All groups share one centre, and each spreads out both ways along 11 directions, with some noise.
Some rows, each with its group after it:
[  8   0   6  19  -7   8   1  -8 -15  10 -18 -16  -4 -16   2   5 -12 -11
  -6] | S
[ -2 -18  -9   9  -5  -2  -2  11 -18  -9 -16   8  11 -39  28  -9   1  -3
   6] | S
[ 4 24 -4 -1 -8  3  0 -4 -2 -1 18 -9 -4 20 -4 -3 -2  4 -7] | Q
[  8 -15   0  -4  10 -12   1  -9  -6   3 -15  15  11   3  -2  -3   4  25
   6] | H
[ -1 -10  15  17  -8  14  12   8  -8   7   1   4  -4 -31  -6 -22   4 -24
  -4] | P
[-16  -6  -2  15 -12   8   8  -6  12  21   8 -14  -9  -9  24  -9  -9  -6
  11] | Q
[-14   9   2   9  -3   8 -11 -34   7 -13  -4  -7  -8   5  -2  -8   6  11
   5] | H
[-11 -12   9   1  -3   6   6   3 -20 -11 -14  -9   5  -7  12  17  -5 -17
  -8] | P
[  5  -4   9   7  -3  17  10  15 -21   9  11 -10   6  -1   8   6   9   1
 -14] | T
[-12 -12   0  16  -3  10  -5  -7 -11   6 -11  -1   5 -21  17 -11  -4   9
  -8] | S
[ -4   2   3   1 -15  -6   4  -1 -14 -18 -16  21  11  -2   5 -18  -6   4
 -15] | T
[ -5  -4  -1  12  16  17 -13  10   3  10  20 -21  13  -9  -5  10   4  -7
  -5] | S
[-13  10 -15   0   8   8 -14   0  -5   0  20  -5  16  10   9  -2  -2  21
 -13] | P
[ -1  -6   3  -4  26  12  -8   4 -12   5   2  -5   7   0 -18  20   4   4
 -14] | T
[  1   9   4 -13  11  -7   3   1   9  -4  18  -5 -17  21 -20  13  -2 -12
   5] | Q
[ 12  -3 -11  -3   0 -16  13 -12  -3  18  -7 -17 -13  10  13  18 -14   6
  24] | P
[ -8 -25  -6 -16  26 -10  -1  18   1  -3  17  12  -2  -1   7   9   7   9
  11] | H
[  0  19 -14  -5   5   3 -16 -20  -3  -4  -9   1  11  20  -7   4  -1  32
 -15] | P
[  4   8  -1   8   0  16  -1 -15   1   6  -1 -17 -32 -14   2  -1  10  -1
  12] | T
[ 17  -6   2  -7  -6  -8  11  18  -4   1 -13  15 -24 -16   8  -4   5  -5
   4] | H
[ -2  10 -15 -14   2   4   8  18  -3   9  23   8   5  12  12  -3   8  15
  -7] | P
[ -6 -29   7   8  -2 -12  -2  22  -3   0   7   3  19  -4  24   0 -10  -1
  -3] | H
[  2  -5   3 -21  17   0  11  14   6   8  17   1 -22  19  -4  20  12   4
   6] | S
[-10  -4  11   2 -10   3  34  -4 -19  22  19 -10  -3  27  11   0 -14   2
  -7] | H
[  5  20   5  15  -8   5   1  -8 -27   4  -5 -18   8   1 -15   3 -23 -15
 -24] | H
[ -8   7  -7  -6  17  18   4 -19  -7  17 -17 -17   0   3 -14  28  -3  -3
  -6] | T
[  1 -17   9  12   8  -3  -7  -7 -27 -11  -6   5  18  -4  -1  -5  -3  19
 -10] | H
[ -8 -13  -6  -2  14  -6  -7  -2  -5  -5 -15   5  -5 -18   2   3  -8  -3
   2] | H
[ -2  10  -7  10  -3  14  -3  -8 -13  -8  23 -14  23   7   8  -6  15  14
   2] | H
[  8 -18   4   6  -3 -20  10  16 -21  -4   3  16 -14 -17  12 -22 -12   2
   1] | T
[ -1  18   8  14 -13   9  -7 -19  -8  -8   2 -21  11  12  -7   4  -6  -5
 -11] | H
[ -1 -25  -6  -7  14 -18 -11  22  14  -1   2   5  20  -2  13  16  -5   0
  11] | H
[  0  -4  -4 -10  12 -16  -4   5  10  10  -4 -10   8  22  -3  29 -21  -4
  -1] | S
[  0   2   4  -1   9   4  -1   4  16  20  23  -9 -15  20  -8   8   0   7
  -4] | S
[ -3  -2 -23 -10   7 -23  -9  -6   6  -4  -6   5  -9   1  18   2 -14  17
  15] | P
[ 18   0  13  25  -8  10 -18   5   1  -4  15 -30   0  -3   3  10   7  -6
   1] | T
[  6  16 -16  -2   9 -17   2   9  -5  15   7  13   7 -10 -25 -17 -25 -12
 -12] | Q
[  5   2  -5  -4  11  12  -4  15 -25 -27  16  -5 -13 -19   4   6  19  -5
   3] | H
[ -5  -8  -4  -3  -3 -10   2 -12 -22 -23 -11   6   1   0  20  -1  -1  14
   9] | Q
[-27  16  -9  -7   7  24   6  -8  -7   0  11 -16 -14  -3   2   9  -1 -14
  -6] | T
[ 16  18 -17  -4  -8 -20 -15   3   5 -14   7  -3 -14  11  12  -1  -8  15
   6] | P
[ -2 -11  15  20 -25  -2   5 -16  14   8 -20   5   9  -8   7 -20  -4  -6
   8] | Q
[ -4 -10  15   4 -13  19  14  -9  -7   6 -26   5  16   2   6   3  16   7
  -8] | Q
[ -6 -17   1 -10   6   9  12   4 -12   5 -13   5  12  -3  11  16  10   4
   2] | P
[ -3  10  -5 -15  10 -14  19 -15 -14   5  -6  -4 -19  16 -16  12 -25 -12
   4] | Q
[ -6  -1  -6  -8  22  16   5   8 -12  13   9 -12   0  -2 -10  22   2  -5
  -9] | T
[ 10   5  -3 -18  20 -10 -13  16  11 -13  18  11 -23   6 -23   5   7  -1
   1] | S
[ 20  30  -5   2  -4   5  -2  18 -15  -7  11   8  -7 -18 -25 -18   3 -16
 -21] | S
[ -8  19 -19  -3 -10   6  -1   7   8   8   0   3  19  -6   7  -7  -3  -7
  -6] | T
[ 10   8 -20  16  -1  -4 -36  10  -5 -16  -2  -3  13 -28  15 -10  -5  13
  -7] | Q
[  8  -9   0  -1   2  -6  11  13  -4  23  -1  -8 -12   1  10  13 -13  -2
   0] | S
[  2   4 -19   6   1  -1 -24  -2  -8 -12  -6   5  19 -14  17 -10   3  28
  -5] | Q
[ 12  18 -19   0 -13  -6  12   4  -4  21 -10   3  34  -2   0  -3 -13  -7
  -3] | S
[  0   0 -16  -7   3  -9  -2 -19  -2   3 -19  -2  -5   1  16   6  -5  22
  15] | Q
[ 22  -8  18   4   0 -17  19   4 -24   4   2 -10 -32   6  -8   8 -18 -10
   0] | T
[ -6  -8  -2 -10  10  -4  -8  -8  -5 -18 -25  19   4  -6  -5   1   4  10
  -3] | T
[ -5   4   0   5  11   9 -23  -4 -10 -19  -3 -10  -5 -10  -3   9   0   2
 -13] | Q
[  3  10 -14  -5   2   3  -2 -12   5  18 -13   6  28  15  -1   3   4  28
  -5] | P
[ 25  17  -1   2  -7  13   7  -1   0   8  -1  -9  10  -2 -14   6  23  -8
  10] | S
[ 24 -20   8  -5  11 -10   1  11 -30 -28  -2  -1  -8  -6   7  17  17   8
  17] | H
[ -6   4   1  -8   5   5   8  -4 -16  -7   5 -14 -18  10   8  19  -1  -2
   1] | Q
[-7  7 -5 -6 -8 -5 -2  5 16 -1 17  3 23 26  7 -2  2  9 -1] | S
[ -4   4 -22 -13   8 -17  -8 -18  -5  -9  -6  -2 -23  12  24   7 -10  29
  16] | P
[ -8 -16   7  -8  12   5   5   8 -24  -6 -10   0  21   7   1  25  -2   1
 -15] | T
[  9  15   5   3 -13  -6   1  -4 -12  -9 -14   4 -15  -3  -6  -9 -11  -6
 -12] | S
[ 19 -13   6  -6   7   2   3  21   3   5 -23  29  -4 -30 -17  -8  21  -4
  -5] | Q
[ -9   7  -1   0   3  12  -4  14 -24 -15   8  -4  -2  -8   5   3  -3  -8
 -24] | P
[-10  24  -8  -2 -11  -8   5 -17  11   6  10  -4 -22  18   0 -15 -17   1
   1] | P
[  6  15  -4   0 -10   2   4   7   3  11   4 -10  20  13   0  10  -6 -10
  -7] | T
[ -5 -16   7   9  -8   3  -4   1   2  -8 -19  11  10 -23   8 -10   5  -7
   2] | P

New rows, each followed by its group:
[-16   1  -9   0  -6   4  -1 -12  10   5 -17  -8   7  -3  16   9  -8  -4
   7] | H
[ 15  -3   4   0   1   0  -5 -13   1   1 -25 -16  -3   3  -5  26   0  -2
  10] | T
[ 22 -24  12   9   7   5   3  17 -15   7   7 -12  -7 -11  11  15  15   7
   7] | T
[-18 -11  -3  16  15  13 -23  -6   6   1   8 -10  19 -13   0   0  -1   6
  -6] | S
[ -5  -8   6  12  10  11 -15 -19  -7 -12 -16 -15  -1 -19  -5   9   3  -5
   5] | S
[ -8  12   3  -7  19   6 -24 -12   6 -23  12  -5  -5  18 -22  10   8   9
 -10] | Q
[  9   6   5 -11  11  -5 -17  11  17 -14  -1   7   5   9 -29  12   7 -11
  -7] | P
[  2  -2  -8   7   6  -3  -8 -21  20  20 -11 -13  16   4  -5  10  -5   5
  15] | S
[-12 -12  -4   0  19  24 -14  10  -4   5  -7 -12   0 -20   9  24   9   1
 -10] | Q
[-25 -11  -8 -13   2   3   8  20 -17 -14   5  20  26  -4  20  -4   1   1
 -13] | T
[ -4  20  -4  14  -8   5 -23  -2  11 -12  11  -6   9  -5  -7 -14  -5  -5
 -12] | T
[-11  15  -4   3  18  15 -17 -18   1   0  -2   0 -19  -9 -25  -7  -2   7
 -17] | Q
[  8  -5  -4   1   8 -12   6  19 -17  11   3   9   9  -6  -6  -3 -17  -3
 -14] | T
[-20   4 -17  -7  -1 -22 -11 -13   9 -16 -18  15   6  -6   3 -12 -25  -8
   3] | T
[ 10   5   9   3 -10   3   6  18 -16 -10  12   1 -30 -11   6 -11   5  -8
 -10] | S
[ 20   0  -9 -10  15 -17  19   5 -27  11   3   3 -17  -5 -12   3 -12  -1
   6] | H
[  4  13 -22  -8  22 -12 -29   3   7 -13  17 -11 -10   3  -2  12  -8  10
   7] | Q
[ -4 -17  12  13  18  13 -26  -2   8 -11  12 -18 -13 -10  -3  11  11   1
   6] | S
[  7  -1  11  13 -10  16  -9  -9  -7  -4 -18  -6  27   3   1   7  12  11
 -14] | T
[ -9   8   4  -4  -2   8   7   2  -4  -1  11  -3 -18   4  -3   0  -2  -8
  -7] | H
[  6   7 -12 -10  15 -17 -21 -10  -8 -24 -10  -5   9  13  -6  20 -10  10
   3] | Q
[ -2  -7   1  15   4  10   7   7  -2  27   2  -4  23 -19 -11  -6  -6 -18
  -5] | P
[ 23   4  12  10  -2  12   4  -3  -2   7  12 -15  -3   9 -12   4  20   7
   5] | P
[ -3 -13  -5   2   1  -5   4  19 -18  -2   3  10   2 -23  17 -12  -6  -3
  -4] | T
[ 13   6 -16  -8  10 -21 -11   5 -10 -13  -4   0   1  -2  -3   9 -14   2
   3] | Q
[12 22 -9 -5 -9 -3  0 20  5  3 32 -8  5 23  7  3  3  6 -3] | P
[ -1 -22   5  -4   6 -11  -1   4 -13 -12 -15   6   3  -6  10   9  -2   6
   4] | T
[ 19   9  -3   1 -24 -13 -10   2  19  -9 -14  10  19   6   8  -8   7   6
   7] | T
[  2   3   4   0  -1  11  21  -3 -28  18 -13 -10   3   3  -2  14 -11  -6
 -14] | T
[-13  -2  -4 -10  -3  -2  -3  17  29  16 -16   8   4   0   2  13 -13 -17
 -11] | H
[ 13   5   0  -7   1 -13  -9   4   2 -15 -14  18   2   0 -15  -3   1   3
  -6] | T
[  7  13   6   5 -13  -3  -9 -12   4 -18 -11   2 -10   1  -4  -8   3  -2
   0] | T
[ 23  -6  16   0 -12 -10   1  28  -8  -6 -21   7  -7 -11  -2   9  -7 -18
 -15] | H
[ 21  21 -17 -10   0   4  14  10  -3  21  -3   6  21  -4 -16   2  10  -7
   2] | S
[  1  -9  11  15 -10  -2  -1  11  -7  -4  17 -15  13   8  15   3  -8  -5
  -3] | T
[-19  14  -9   7   8  17  -8  -4 -12  -8  21 -16  -3 -10   1  -4  -4 -11
  -7] | H
[  1  -9   7  -5 -18 -10  -1  14  -2 -21  -9   5  33  14  19  12   1  -2
  -3] | T
[ 10 -23  15   5  14   6  14  10 -17  19  22  -7 -11   6   1   6  10  16
   0] | T
[ 14 -11   0   3  12  11 -10  14 -22  -6  -7  -5  19 -13   2  17  15  10
  -9] | P
[ -5  -3  -7   3   2 -20 -13 -13   6 -13   2  -1  -5  -1   5  -8 -17   1
  14] | Q
[  3 -22   1  13  18  12 -15  -8  -4   3 -12 -13  -4 -24   8  11  10  11
  12] | T
[  0  -2  14  14 -16   7  -7  -4   5 -11  -3  -1   6  -2   3 -10   7  -3
  -5] | Q
[-14   9  -9   6   4   7 -32   3  12 -20   6  -8  23  -8  -2   3  -3 -10
  -9] | T
[  3   0  -8  21   1   1  -8  -5 -17   0   9 -13 -16 -27  13 -16 -11   3
   3] | P
[ 17   7  -8  -8 -10 -10  10   1 -10  -5  -3  -1 -19   5  19   2   3  10
  14] | Q
[ 24  -6   6  -1  -1   5  -7   8 -20  -9 -31   0  24  -5  -1  24  15   8
 -10] | P
[-11   5 -28  -4  10  -4 -13  13  -7   0  21  -4  19   4  25   3 -10  21
  -6] | P
[ -4  -5   0   5  14   6  -9   2 -12  -3   4   2 -11 -17  -7  -7   0   4
  -8] | T
[ 16   4  -3 -14   2   7  12  22 -31  -4 -10  12  -7 -11   5   8  14   7
 -16] | P
[  8   8 -11 -10   8  -2   4   3  -4  -5  -1  -1   6  -6 -11   9   6 -14
  12] | S
[  9  -1   6   1  -7  -5  -2  17   9  -7  -4   9   1 -13  -8  -7   3 -19
  -1] | P
[ 14  -8   0 -18  11  -4  10  12 -26 -13 -18   7 -28 -12   4  18   8  -1
   2] | P
[  7 -10  11   5   9  17  -1  -8  -8   5  -5 -15  -5   1  -2  18  16  11
   2] | T
[ -7  -4  -8  -7  21  20  -7  -7  -3   4 -11  18   2 -15 -10  -6  24  26
  -8] | T
[  3   8 -15 -13   2  -6  11 -19   1  11 -32  23 -19 -13  -7 -16  -1  13
   8] | T
[-15 -16  -4  -3  21   0  -3   3   0   8  -2  -4  12  -9  -6  14 -10 -13
   3] | P
[  7  -2  -1  -1  -8 -30 -17   4   9 -25 -14  10   9   1   1  -3 -17 -11
   7] | T
[ -3  22  -5 -11  -9   0  -8   1   9 -19  -2   8   3   7  -8  -3   4  -8
  -7] | T
[ 21  17  -8  -4  -2   2  -2   7  -8   6 -13   9   8  -4 -12  -2   6   9
 -15] | Q
[ -1 -18   9   2  14  -7  -7  -8 -11  -9 -10  17   7   3 -10  -6   1  22
 -11] | T
[  0   8   2   4 -14   3  -1   7   7  -6  13   9  -6  -3   4 -23   7  -1
  -4] | P
[  4   7 -30 -16   9 -15  -7   1 -11   2  -6  -4   6  15  23  20 -12  30
   4] | P
[ -6  -4   4   1   3  17   1   2 -10   4  -2  14  -9  -9   4 -14  14  21
 -16] | S
[ 13  15 -19 -10   5 -22  -5  16   1   4  -5   8  16  -3 -15   4 -24 -16
  -6] | S
[  6 -11  -1  -7  13 -14 -26   5  19 -16 -21   3   6  -5  -8  19  -3  -5
   7] | H
[  0   9  -2  -1  -5  -3  22  -7  -3  22  -6  10 -13  -4 -11 -14 -10  -7
  -2] | Q
[-19 -18   5  -2  25  13 -21  11   4 -11  20   7  -9  -5   2   0  17  18
  -8] | S
[-22   0  -9  -6   6   3  -2 -23  16   3   0   3  19  16   2  -1   3  17
   8] | S
